There are 9 hidden switches. A switch that is on adds its own fixed numbers to the row, and there is some noise. The rows also spread widely along 10 directions, which tell nothing about the answers.
(in the rows, 128 means zero)
Some rows, each with its switches (1 for on, 0 for off) after it:
[127 142 116 135 107 125 121 141 139 134 132 138 133 107 145 164 122 158
 151 141 182 146 137 140 115 111 117 125 146 107 115 155 105 133 124 143
 149 137] => 0 0 0 0 0 0 1 0 0
[109 138 143 156 145 169  91 124 146 146 110 112 108 101 132 116 122 129
 139 135 177 123 170 135 136 150  85 144 133 118  66 128 115 130 171 139
 130 109] => 1 0 1 0 0 0 0 1 1
[100 167 141 129 109 136 124 117 118 118 123 138 122 104 157 165 121 175
 160 142 211 158 145 122 141 144 125 161 153 111 110 135 107 153 136 159
 130 124] => 0 1 1 1 0 1 0 1 0
[116 148 121 176 110 131 103 122 146 152 104 115 127 117 111 141 119 136
 135 118 183 113 154 121 149 142 100 136 149 139  74 148  91 145 122 136
 143 120] => 1 0 1 0 0 0 0 0 0
[120 159 127 168  79 161  97 114 127 129 105 177 145 110 108 145  96 137
 131 124 171 111 108  63 128 145 104 142 184 128 124 134  77 140 149 134
 150 105] => 0 0 0 0 0 1 1 0 1
[132 144 120 128 108 151 127 135 126 118 123 134 130 109 133 129 137 144
 169 145 139 128 137 115 151 152 139 149 135 127 116 132 115 141 144 149
 132 114] => 1 0 0 0 0 0 1 0 0
[ 88 146 135 128 126 167 126 143 159 112 104 111  85 139 117 127 143 138
 159 140 154 154 149 150 160 143 134 135 128 150 126 162 112 154 126 154
 158 108] => 1 0 1 0 0 0 1 1 1
[121 133 138 120 129 139 117 126 143 130 103 127  80 108 105 108 116 118
 155 122 148 147 128 131 122 133 124 131 128 142 100 140 121 146 129 138
 139 113] => 1 0 0 1 0 0 0 0 1
[136 129 131 103 124 107 147 162 125 130 134 156 123 132  85 162 135 159
 161 174 151 157 161 167 133 104 165 120 143 145 115 158 125 127 131 125
 180 154] => 0 0 0 1 1 0 0 0 1
[143 131 125 122 132 156 128 135 134 126 134 121 107 122 119 112 153 130
 131 146 143 138 180 128 155 133 133 141 144 130  94 125 135 117 158 143
 146 126] => 0 0 0 0 0 0 0 0 1
[115 141 121 138 113 129 117 134 141 134 114 123 122 109 133 143 121 148
 147 131 179 140 144 141 125 130 111 129 138 127 101 149 100 143 121 142
 145 126] => 0 0 0 1 0 0 1 0 0
[138 117 133 128 110 132  91 133 139 149  97 152 114  79  79  96  75 110
 165 141 142 113 106 128  78 139 115 134 117 153  87 136 114 143 154 130
 132 111] => 0 1 0 1 0 0 1 1 0
[119 137 131  96 107 157 125 142 123 101 109 138 116 113 122 119 135 140
 195 153 130 145 131 140 146 160 158 153 122 142 125 125 127 153 153 162
 129  99] => 0 1 0 0 1 0 1 1 1
[132 131 150 183 145 173 108 111 138 150 118 125 103 134  80 105 141 110
  92 129 152 105 193 124 168 134 106 132 154 153  50 129 112 103 168 122
 151 122] => 1 0 0 0 0 0 0 0 0
[117 130 143 140 105 166  92 133 133 122 102 164 124 110  79 134 111 129
 136 156 156 121 135 125 116 135 109 133 144 153 104 144  97 131 165 124
 151 111] => 0 1 0 1 1 0 1 1 0
[ 95 138 158 154 136 133  86 118 121 157  84 131 128  90 116 117  68 117
 148 133 170 110 116 147 104 165  99 146 112 129  88 129 108 150 158 123
 115 116] => 0 1 0 1 0 0 0 1 1
[ 76 149 215 179 182 156 115 113 103 156 126 138 117 107 186 159 103 152
 125 147 200 131 138 198 113 151  81 127 114  78  89 129 110 108 175 118
 123 141] => 1 1 0 1 0 0 1 0 0
[117 133 156 122 150 168  89 113 123 128 115 113  78  74 157 103 115 123
 135 124 200 155 158 125 112 129  75 157 127 100  76 112 141 127 179 156
 106 111] => 1 0 0 0 0 0 0 1 1
[128 135 144 136 109 159 106 116 129 124 108 153 100 108  89 107 110 110
 125 128 141 121 120 101 118 139 115 139 142 152 114 133 112 129 147 140
 136 110] => 0 1 0 0 0 0 1 0 0
[ 82 159 157 145 119 150 113 115 125 121 103 139 105 118 129 141 108 137
 138 130 177 142 118 126 129 153 107 140 143 130 131 142  95 143 123 141
 138 115] => 0 0 1 1 0 0 1 0 1
[125 142 120 122 113 155 117 131 124 122 120 118 129  90 158 121 138 152
 183 143 158 135 159 122 146 164 128 157 134 114  83 113 117 141 157 162
 113 109] => 1 1 0 1 0 0 1 0 0
[146 157 100 144  71 121 120 117 139 127  99 147 118 111  91 126 106 127
 172  98 130 124  96  83 135 140 148 130 147 151 114 139  76 170  92 145
 135 103] => 0 0 0 1 0 0 0 0 0
[112 151 180 154 104 182 100  98 119 121 115 190  84  99 133 141  96 140
 136 121 189 140  97 103  88 128  84 128 165 112 108 126  88 127 167 142
 137  99] => 0 1 1 1 1 1 1 0 0
[137 163 106 155  67 146 107 122 142 121  93 153 127 125  71 130 111 133
 153 110 146 125 126  68 164 142 146 141 172 158 107 137  66 164 118 148
 148 101] => 0 0 0 1 0 0 0 1 1

New rows, each followed by its switches (1 for on, 0 for off):
[100 133 157 131 146 192  96  99 136 117  99 107  68 106 122  77 129  99
 104 114 173 142 171 112 142 155  79 147 140 142  80 115 130 117 166 151
 124  99] => 0 0 0 1 0 0 1 0 1
[115 132 129 160 122 135 119 149 145 144 111 136 139 130 100 153 120 150
 154 158 153 116 137 156 140 132 132 124 131 141 108 164  97 141 139 122
 165 127] => 1 0 0 0 0 0 1 1 0
[118 128  89 138 119 124  98 159 167 151 104  89 139  95 142 132 126 144
 164 141 177 131 175 148 129 140 102 131 129 122  68 150 110 146 137 136
 146 128] => 1 0 0 1 0 0 0 0 1
[135 127 160 128 150 117 130 136 115 153 136 150 112 100 150 135  97 136
 166 139 141 141 109 172  83 127 129 119 108  95 117 133 129 128 152 125
 131 138] => 0 0 0 0 0 0 0 0 1
[101 146 114 144 100 143 102 134 154 126 100 118 113 103 130 139 115 139
 159 118 173 136 122 121 124 136 103 130 135 129 110 156  92 159 116 143
 137 109] => 1 0 0 1 0 0 1 0 0
[133 132 136 130 123 119 127 131 116 140 110 146 139 113 100 126 103 123
 164 144 115 112 112 134 130 159 155 140 113 142 116 135 112 146 130 122
 131 126] => 0 0 0 1 0 0 0 0 0
[146 127 113 113 121 128 122 136 130 139 106 109 126 106  98  87 127 116
 173 141 124 119 162 128 151 170 155 160 120 156  75 116 140 141 147 146
 122 120] => 0 1 0 0 0 0 0 0 1
[113 118 161 124 168 213 109 104 137 106 125 105  55 114 152  75 146  81
  94 113 130 135 158 123 135 147  89 145 112 119 111 112 147 104 179 140
 110  96] => 0 0 0 0 0 0 0 0 0
[103 133 134 110 140 163 130 147 148 108 119 115  85 131 130 124 141 131
 162 141 133 152 137 152 148 134 142 135 117 132 142 154 132 151 139 144
 146 111] => 1 0 0 0 0 0 0 1 1
[133 156 100 148  89 138 127 129 143 131 101 126 129 125  98 119 136 152
 185 126 148 128 163  99 184 161 163 152 163 157  71 125  95 158 132 158
 151 109] => 1 1 0 1 0 1 0 0 1
[127 141 127 122 104 135  93 127 129 125 100 135 109  90  87 121 106 129
 146 133 183 144 136  94 132 129 112 156 151 146  99 136 120 149 139 148
 134 114] => 1 0 0 0 0 0 0 1 1
[127 143 109 141  96 168  91 131 168 128 106 127  83  94 134 107 125 136
 163 108 174 143 143 102 111 134  91 122 154 123  76 131  91 142 141 162
 142  94] => 1 0 1 1 0 0 1 0 1
[136 130 115  97 108 120 120 149 130 124 114 136 121  92 101 127 123 152
 188 162 155 148 140 131 124 130 147 147 127 146 101 144 128 151 135 152
 140 123] => 1 0 0 1 0 0 1 1 0
[112 118 109 130 115 157  86 156 171 135  97 116 112 100  89 109 122 134
 156 162 169 126 166 130 118 137  99 141 138 159  78 155 123 140 158 141
 162 112] => 1 1 1 0 0 0 1 1 1
[126 124 147 144 142 147 124 149 156 147 121 135  97 111 140 122 117 138
 183 140 128 130 116 185  96 130 130 109  99 117  97 150 111 139 157 135
 143 114] => 1 1 0 0 0 0 1 1 0
[118 137 117 134  95 142 112 139 152 125 101 154 110 119  84 127 110 127
 150 133 136 132 110 116 116 128 132 118 148 154 134 161  91 144 119 128
 169 116] => 0 0 0 1 0 0 1 0 1
[121 139 139 121 129 149 118 126 136 128 125 125  82 111 110 119 143 148
 125 144 199 168 194 132 135 114 104 137 160 138  72 133 129 117 143 157
 153 135] => 0 0 1 1 0 0 1 0 1
[140 129 118 131 123 122 111 131 130 143 118 125 132  97 110 119 116 127
 145 136 152 122 150 125 125 142 119 140 133 138  84 131 119 134 142 130
 133 128] => 0 0 0 1 0 0 0 0 0
[117 121 125 123 138 145  92 124 136 141  94  98 121  85 119  87 104 101
 147 134 144 113 145 136 126 174 105 159  96 141  79 121 130 144 160 134
 105 106] => 0 0 0 1 0 0 0 1 0
[139 134 120 114  93 130 139 147 135 122 113 160 115 121  72 127 119 150
 204 157 118 134 107 125 135 138 186 141 133 170 126 154 116 158 132 151
 160 112] => 1 1 0 0 0 1 1 1 0
[113 137 116 142 126 143 121 138 142 135 117 107 134 114 160 136 124 140
 172 134 148 122 136 139 140 160 130 144 119 114 110 137 118 149 144 135
 127 110] => 1 0 0 0 0 1 0 0 0
[124 146 105 136  88 142 106 140 142 130 102 124 129 100 129 125 117 142
 188 126 160 128 131 108 134 150 129 145 146 129  95 134 100 156 133 160
 132 108] => 1 1 0 0 0 0 1 0 1
[120 139 165 137 152 167 129 105 126 123 117 120  65 126 117 100 136 124
 138 119 160 149 163 134 164 138 128 151 133 142  81 120 138 132 163 156
 132 104] => 1 0 0 0 0 1 0 1 0
[122 165 134 162 107 158 111 114 128 130 104 124 117 109 142 123 127 142
 163 107 169 131 152 106 161 159 119 145 157 117  74 113  88 149 144 155
 123 106] => 1 1 0 1 0 0 0 0 1
[116 129 120 133 121 173 109 130 148 120 123 139 118 111 140 129 118 123
 135 135 137 121 117 109 110 143 111 131 135 119 137 143 109 135 155 124
 142 107] => 0 0 0 1 0 1 0 0 0
[ 90 119 138 121 155  97 127 157 141 155 112 107 137 113 137 147 102 138
 174 173 149 124 131 213 101 155 133 131  79 134 113 165 133 149 124 111
 139 151] => 0 1 1 1 0 0 0 0 0
[129 147 146 150 119 177 121 121 136 114 126 151  90 119 130 134 143 140
 151 119 155 138 146 119 138 130 114 122 150 118  90 129  93 130 153 142
 135 101] => 1 0 1 1 1 0 0 0 0
[119 150 155 148 113 152  90 118 108 134 107 159 137  96 111 142 101 144
 136 143 196 131 155 113 133 144  98 153 163 122  77 116  99 130 177 139
 127 118] => 0 1 0 1 1 0 0 1 1
[128 132 116 124 116 133 113 130 134 133 115 121 127 104 113 125 120 127
 145 139 148 125 144 125 130 142 125 144 128 137 104 138 118 140 131 130
 132 125] => 0 0 0 1 0 0 0 0 0
[ 94 146 156 123 106 144 101 131 118 122 108 166 125  92 136 164  95 167
 159 157 216 157 122 139  98 129 101 144 154 112 120 141 110 144 161 145
 147 122] => 0 1 0 1 1 1 1 1 1
[151 159 120 158  99 135 117 124 119 144 127 149 145 112 116 140 126 148
 143 126 162 123 158 101 154 134 132 141 169 117  83 116  93 130 142 141
 138 125] => 0 0 0 0 0 0 0 0 1
[119 136 106 129 101 159 106 135 147 114  99 124 121 118 100 117 123 109
 132 129 136 124 133  98 145 145 123 146 142 151 134 148 107 147 128 132
 145 108] => 0 0 0 0 0 0 0 0 1
[121 165 149 172 116 142 130 115 130 141 113 122 108 121 148 136 130 157
 175 106 160 137 143 146 164 151 134 133 135 112  76 125  84 152 130 165
 124 105] => 1 0 0 0 0 0 1 1 0
[130 133  95 143  79 144 120 155 164 128 106 145 133 129 103 142 129 143
 185 132 120 117 119 135 126 136 143 106 136 149 114 161  74 156 120 131
 163 106] => 0 1 0 1 1 0 1 0 0
[ 98 155 130 115 107 116 136 125 128 116  97 107 102 126 100 141 141 153
 160 131 186 167 161 134 178 134 145 158 143 166 103 149 120 160  87 163
 143 131] => 1 0 0 1 0 0 1 0 0
[106 149 143 125 114 117 114 116 127 136 106 126 107  98 125 134 105 141
 159 128 188 148 127 137 111 141 111 145 131 133  99 138 111 149 113 150
 123 125] => 0 0 1 1 0 0 1 0 0
[ 68 131 106 109 109 127  94 144 160 131  68  59 125  93 154 117 124 145
 202 136 205 146 167 161 149 184 105 167 113 148  67 137 132 178 131 166
 120 102] => 1 1 0 1 1 1 1 0 1
[107 144 119 143 119 144 106 132 155 138  99 114 116 111 131 120 109 133
 164 126 157 132 136 140 133 159 116 138 121 131  97 140  99 158 136 139
 133 105] => 0 0 1 1 0 0 0 1 1
[ 97 153 124 133  97 107 120 131 124 129  96 129 145 116 102 160 108 148
 149 143 180 136 130 127 146 143 133 148 142 150 121 156  96 155  99 137
 144 134] => 0 0 0 1 0 0 1 0 0
[ 96 105  65  97  98 128  67 172 206 127  87  73 105  83 127 136 117 132
 154 137 211 155 157 151  82 107  61 129 112 147  92 191 121 170 110 140
 151 114] => 0 0 1 1 1 0 0 1 0
[ 90 145 166 148 117 181 121 116 135 108 117 168  89 142 103 157 127 139
 113 138 173 141 127 120 129 126 113 127 161 142 137 159  96 127 146 122
 169 114] => 0 1 1 1 1 1 0 0 0
[103 144 142 115 107 115  99 128 110 134  96 129 139  78 144 146  96 145
 173 140 202 139 132 144 112 154  99 158 124 120  88 130 118 153 138 148
 106 124] => 0 1 0 1 1 0 1 0 0
[123 149 114 171 104 131  90 121 139 155  93 112 153  94 138 128  93 128
 156 110 162 101 128 118 134 164  99 145 122 114  80 128  83 160 140 137
 109 104] => 0 0 0 0 0 0 0 1 0
[129 141 121 100 111 111 114 127 107 127 105 122 137  86  99 117 111 130
 160 146 171 140 155 106 145 153 134 174 142 147  91 116 136 146 132 149
 121 131] => 0 0 0 1 0 0 0 0 1
[188 134  68  92  75  91 114 155 120 141 116 138 164  56 110 109 110 149
 242 150 128 124 132  92 121 155 165 161 137 126  73 105 124 164 141 160
 112 115] => 1 0 0 1 0 0 0 0 1
[131 136 138 146 121 115  99 132 124 168  96 128 149  86 116 114  86 136
 180 143 162 113 138 154 114 161 120 149 122 127  59 118 111 143 162 144
 120 121] => 0 1 0 0 0 0 1 1 1
[ 96 130 164 122 155 153 136 125 151 126 116 131  55 127 162 123 106 123
 157 115 137 164  90 175  91 129 128 108 105 114 149 153 121 147 131 130
 144 107] => 0 0 0 1 0 1 0 0 1
[105 142 138 151 145 152 114 134 146 150 109  86 112 105 168 109 136 143
 176 128 170 135 179 172 149 169 109 135 118 112  49 117 116 138 157 156
 125 111] => 1 1 0 1 0 0 1 0 1
[107 144 168 136 129 160 120 122 107 125 110 169 126 117 105 141 112 140
 157 162 154 128 129 123 138 163 131 151 143 135 113 128 117 130 171 124
 144 114] => 1 0 1 1 1 1 0 0 1
[ 97 159 152  98 113 134 131 128 100  97 105 143 114 119 105 158 130 161
 169 154 187 174 150 132 177 139 153 167 146 143 127 137 123 156 131 154
 139 122] => 1 0 0 1 1 0 0 1 1
[122 161 171 123 127 140 145 106  97 118 117 144  89 125 116 119 130 139
 155 124 153 158 136 130 160 145 156 152 144 134 114 115 123 136 130 165
 128 120] => 0 0 0 0 0 0 1 0 1
[140 114 113 132 123 124 101 154 156 152 123 134 120  99 112 131 108 130
 138 141 160 132 137 141  84 106 103 113 133 120 100 159 117 129 141 120
 158 135] => 0 0 0 0 0 0 0 0 1
[139 124 129 110 123 125 115 132 127 135 117 142 105  92  99 118 100 132
 173 147 151 138 117 123 109 130 136 151 124 143 105 138 141 149 151 141
 134 114] => 1 0 0 0 0 1 0 1 0
[ 90 137 119 117 124 107 124 144 142 139  87  76 120 120  91 118 140 145
 162 156 193 150 201 163 181 154 142 163 129 178  63 149 145 150 115 156
 149 142] => 1 1 0 0 0 0 1 0 1
[121 121 132 103 137 130  96 134 118 142 123 131 130  73 136 125  96 136
 144 170 194 131 147 122  90 145  92 166 132 115 103 126 156 123 172 135
 125 136] => 0 0 1 0 0 1 0 0 1
[104 143 138 102 107 167 119 129 129  96 112 132  93 106 133 132 145 154
 167 143 189 164 154 117 146 139 122 155 149 138 107 134 130 143 147 167
 140 104] => 1 1 0 1 1 1 1 0 0
[126 130 126 117 131 127 122 144 132 142 114 124 131  98 133 112 115 133
 178 147 135 131 138 155 116 157 137 137 114 124 100 126 124 138 147 140
 130 123] => 0 0 0 1 0 0 1 0 1
[102 145 155 131 143 155 125 130 122 123 131 139 125 104 193 156 104 147
 163 139 149 133  93 157 109 154 122 142 103  82 160 140 117 148 158 132
 116 113] => 0 0 0 0 0 1 0 1 0
[ 96 139 134 122 131 157 105 128 146 120  98 111  86 101 133 107 113 127
 168 126 160 147 133 138 130 151 116 146 117 135 106 137 122 159 143 151
 128 102] => 1 1 0 1 0 0 0 1 1
[115 139  90 136 114 116 142 163 157 137 112  86 145 132 150 146 144 152
 209 139 119 124 142 175 164 163 173 133 102 131 108 154 103 169 107 143
 138 123] => 1 1 0 0 0 0 0 0 0
[130 135  74 100  99 131 120 143 141 127  98  85 143 105  92  94 152 142
 192 159 153 128 212  96 198 182 160 187 148 176  59 120 143 156 142 164
 138 111] => 1 0 1 1 0 1 0 0 1
[107 142 169 113 134 116 137 126  95 122 117 140 120 119 130 154 121 144
 162 153 173 154 131 168 135 143 139 150 118 128 120 136 134 137 128 142
 128 135] => 0 0 0 0 1 0 1 0 0
[103 132 129 104 123 153 137 147 151 101 111 117  87 141 111 135 153 139
 158 141 144 161 154 161 159 128 153 137 121 157 121 159 119 153 125 147
 155 116] => 0 1 0 1 1 0 0 1 0
[ 82 119 109 119 118 163  95 159 171 119  88 104 110 107 140 113 113 112
 174 142 132 123 106 147 110 161 110 133 100 141 142 167 118 163 133 133
 139 100] => 1 1 0 0 0 0 1 0 1
[126 145 133 133 129 152 130 129 137 124 121 118  99 118 141 127 144 146
 160 128 150 143 157 141 151 137 136 133 133 121  90 130 115 138 138 151
 132 119] => 1 1 0 1 0 0 0 0 0
[117 148 116 169 108 156 122 134 169 142 120 134 123 114 205 145 109 148
 195 102 127 117  77 150  92 153 120  98 116  80 130 145  65 157 135 135
 133  92] => 0 0 0 1 0 1 1 0 0
[128 125 100  93 109 112 115 140 141 130  98  84 117  92 125 107 137 132
 194 132 162 145 170 145 140 160 129 161 109 149  66 128 139 161 125 159
 110 112] => 0 0 1 1 1 0 0 0 0
[106 115 133 141 115 160  81 143 160 138  95 149 113  96  93 138 100 135
 136 153 191 127 133 131  89 119  75 122 140 146  91 166 106 132 171 120
 166 107] => 1 0 0 1 1 1 1 1 0
[143 140 106 161  98 120 115 135 153 150 109 117 127 116 134 144 125 142
 172 103 155 128 138 148 128 129 118 113 134 118  73 143  82 153 117 141
 137 114] => 0 0 0 0 1 0 0 0 0
[123 128 133 132 130 119 136 150 134 151 114 125 133 126 109 127 123 142
 174 157 132 127 151 176 135 150 157 132 118 143  94 141 123 136 136 135
 155 138] => 0 1 0 0 0 0 1 0 1
[149 137 116 145  91 160 107 131 139 124 118 157 114 111  77 126 130 129
 134 136 148 125 142  85 136 116 121 134 167 153 100 144 100 125 140 139
 160 114] => 1 0 0 0 0 0 1 0 0
[106 134 126 117 132 145 116 144 133 123 119 119 128 104 140 137 130 138
 146 155 164 142 158 142 135 145 124 146 133 123 114 140 125 136 146 134
 138 133] => 0 1 0 1 0 0 0 0 1
[123 160 167 101 126 143 126 105  73 108 111 147 107  79 124 107 106 140
 187 140 161 152 134 107 155 172 154 189 132 126  96  87 137 153 162 171
  90 107] => 1 1 0 1 0 0 0 1 1
[144 146 142 133 132 147 152 131 129 130 141 143  98 123 160 131 142 158
 188 126 136 155 134 143 139 132 159 129 139  97 109 121 119 134 153 154
 141 112] => 1 0 0 0 0 1 0 0 1
